The rows are grouped in 2 ways, from coarse to fine. Each group lies inside one group of the grouping before and may be the whole of it. The rows also spread widely along 2 directions, which tell nothing about the answers.
In the rows, 128 means zero.
Some rows, each with its group in each grouping after it:
[130  98 184  71 167 188 121 147 126 162 118  87 117 157 139 149 143 141
 121]
babom zage
[128 188 111 132 152 130 118 115 150 108 141  92  70 157 138 109 146 150
 134]
ren noba
[ 98 106 139 111 152 173 112 139 162 151 104 112 116 112 117 155 137 143
 104]
babom regi
[127 144 120 153 135 121 118 125 123 102 136  67  71 162  53 119 185 183
 113]
babom moti
[103 167 167 105 147 198 147 130 139 181 117 125 110 126 173 104 108 103
 128]
ren fabek
[147 128 110 152 141 106 113 118 125 110 130  53  70 163  62  99 181 206
 120]
babom pobit
[105 152 179  79 147 210 143 138 141 195 116 147 133 117 193 107  92  87
 132]
ren fabek
[ 71 102 153  82 180 204 122 145 163 177 103 123 156  92 136 169 106 110
 113]
babom regi
[150 172 123 125 160 139 121 114 135 119 135  93  86 171 147 107 137 139
 134]
ren noba
[101 115 157  91 169 193 120 140 139 163 118 113 134 121 127 165 144 142
 113]
babom zage
[149 170 164 135 127 136 129 120 117 134 128  87  64 187 157  76 156 143
 133]
ren fabek
[109  89 190  51 173 224 131 155 134 187 113 114 162 120 147 165 113 107
 120]
babom zage
[ 80 168 146  96 151 213 149 136 154 190 104 148 128  92 177 116 102  97
 132]
ren fabek

New rows, each followed by its group in each grouping:
[141 139 156  95 164 162 126 122 131 148 130  91  96 168 181 113 125 101
 137]
ren noba
[ 58 112 148  89 162 213 123 142 170 166  93 133 146  79 128 174 109 120
 111]
babom regi
[ 72 134 138  87 169 209 128 146 146 168 121 129 141 102  99 155 127 104
 118]
babom moti
[115 103 147 128 153 139 103 131 137 129 120  78  92 149 107 127 155 165
 114]
babom regi
[ 94 111 150 101 155 171 114 136 147 152 111 102 127 110 114 146 126 132
 115]
babom regi
[171 138 160 116 165 139 123 120 120 122 135  72  85 207 166 102 128 121
 140]
ren noba
[140 150 170 120 140 160 144 128 119 153 127  88  87 165 171  88 130 136
 141]
ren fabek
[140 145 185  96 142 183 129 133 117 160 132 101  95 161 170  94 119 113
 138]
ren fabek
[114 170 164 105 148 179 142 133 127 161 125 116  94 143 167  94 114 122
 126]
ren fabek
[153 164 154 118 132 151 133 131 119 138 136  87  76 176 153  75 134 137
 133]
ren fabek
[ 98 123 143  99 165 192 128 145 135 156 123  98 123 130  92 138 153 137
 115]
babom moti
[101 126 115 129 161 160 131 115 155 147 117 104 126 101  80 130 146 172
 115]
babom pobit
[145  94 179  92 166 167 111 134 115 139 125  74 114 167 121 142 157 159
 127]
babom zage
[ 94 178 122  99 169 185 133 113 157 148 125 133 118 119 172 136 110 102
 131]
ren noba
[148 165 167 119 133 151 128 126 114 135 128  85  80 180 155  77 133 138
 128]
ren fabek
[148 172 136 134 161 134 121 117 131 109 126  80  70 180 154 103 140 143
 143]
ren noba
[118 128 133 126 154 140 115 131 136 115 128  76  88 149  92 143 182 200
 104]
babom zage
[ 88 137 138  94 160 182 122 134 141 150 124 100 124 106 104 169 149 162
 108]
babom zage
[128 156 137 103 168 176 131 116 139 144 133 106 104 149 170 119 116 106
 137]
ren noba
[106 177 144 120 139 168 137 122 150 153 125 121  94 133 161 100 120 125
 122]
ren fabek
[ 76 109 138 104 155 174 113 136 160 156 105 110 124 105 108 156 135 129
 108]
babom regi
[ 91 113 158  67 180 220 136 141 148 192 117 115 142 113 103 148 120 105
 119]
babom moti
[ 91 137 125 110 164 173 129 141 147 147 128 100 111 125  83 139 155 144
 111]
babom moti
[146 180 107 154 145 118 126 114 134  87 137  81  54 184 123 104 154 164
 127]
ren noba
[ 86 132 144  92 172 194 134 127 156 151 132 117 137 102 121 165 147 156
 108]
babom zage
[ 98 142 110 152 132 122 111 127 152 104 123  83  78 129  78 140 166 182
 108]
babom regi
[ 98 124 143  92 170 187 133 136 135 158 131 104 118 128  96 138 143 132
 122]
babom moti
[107 124 138  98 167 178 122 129 144 143 120 105 119 123 110 164 157 167
 109]
babom zage
[140 170 151 133 123 145 128 125 121 133 132  88  77 177 156  82 136 145
 129]
ren fabek
[ 95  95 182  56 180 229 129 143 135 191 121 130 164 109 149 172 118 111
 121]
babom zage
[117 150 145  95 172 186 128 129 147 153 129 111 107 151 183 124 112 112
 138]
ren noba
[153 168 130 122 146 129 132 112 131 112 139  77  70 180 146 111 147 148
 119]
ren noba
[114 110 139 112 163 169 124 123 141 150 109 102 127 120  97 128 140 146
 110]
babom pobit
[138 161 153 131 133 144 136 122 117 140 125  96  74 164 162  89 137 143
 131]
ren fabek
[123 165 132 111 164 157 126 115 149 126 139 106  96 145 155 117 118 121
 135]
ren noba
[104 121 137 101 175 185 132 125 157 164 111 107 136 101  90 145 133 141
 114]
babom pobit
[ 69 130 130 117 155 171 122 131 168 146  98 122 115  88 100 161 137 141
 115]
babom regi
[ 94 170 152  94 146 202 142 144 143 182 115 151 127 111 177 107  99  99
 125]
ren fabek
[ 49 112 142  82 164 211 132 146 167 172 100 138 147  70 131 172 110 107
 109]
babom regi
[160 121 129 139 150 120 116 125 121 112 123  41  80 175  67 104 174 195
 114]
babom pobit
[150 104 145 122 162 147 120 122 133 141 115  70 105 158  78 122 154 174
 125]
babom pobit
[106  89 164  93 166 179 120 131 139 157 110  97 118 123 126 139 123 122
 118]
babom regi
[100  94 161  99 164 180 118 133 150 158 104 105 123 117 123 149 120 129
 114]
babom regi
[154 143 188 102 133 165 140 123 108 162 128  87  86 181 172  86 117 111
 141]
ren fabek
[ 79 209 116 147 131 164 140 132 156 140 125 130  95 106 135 117 123 137
 119]
ren fabek
[ 65 118 136  96 160 202 123 140 176 166 104 134 137  76 113 175 113 123
 112]
babom regi
[110 192 127 148 132 147 127 118 144 129 134 105  71 135 134  97 149 153
 123]
ren fabek
[ 83 121 139  78 169 205 118 132 148 168 114 127 145 104 125 178 132 140
 110]
babom zage
[ 90 115 149  73 173 219 130 136 147 176 115 119 148  90 128 181 123 131
 114]
babom zage
[160 112 146 132 158 128 115 122 119 120 120  56  88 171  85 100 163 184
 125]
babom pobit
[ 98 115 129 121 159 157 116 134 150 127 109  99  98 118 102 147 148 151
 103]
babom regi
[ 83 203  99 114 163 171 134 114 168 133 129 140 106 107 146 140 111 128
 122]
ren noba
[ 97 170 168 100 146 192 142 138 145 172 121 136 110 127 173 105 101 116
 134]
ren fabek
[173  98 177 104 156 137 108 126  97 119 132  49  75 204 109 114 177 172
 123]
babom zage
[119 162 166 110 145 178 137 140 136 165 116 116 106 141 175  98 106 111
 139]
ren fabek
[169  80 164 125 152 126  99 133 112 120 124  47  83 188 114 114 164 167
 124]
babom regi
[115 163 161 115 142 173 143 133 130 156 119 115 107 142 173  94 115 116
 133]
ren fabek
[ 97 187 105 116 156 167 137 114 170 130 133 129 109 123 145 142 122 127
 127]
ren noba
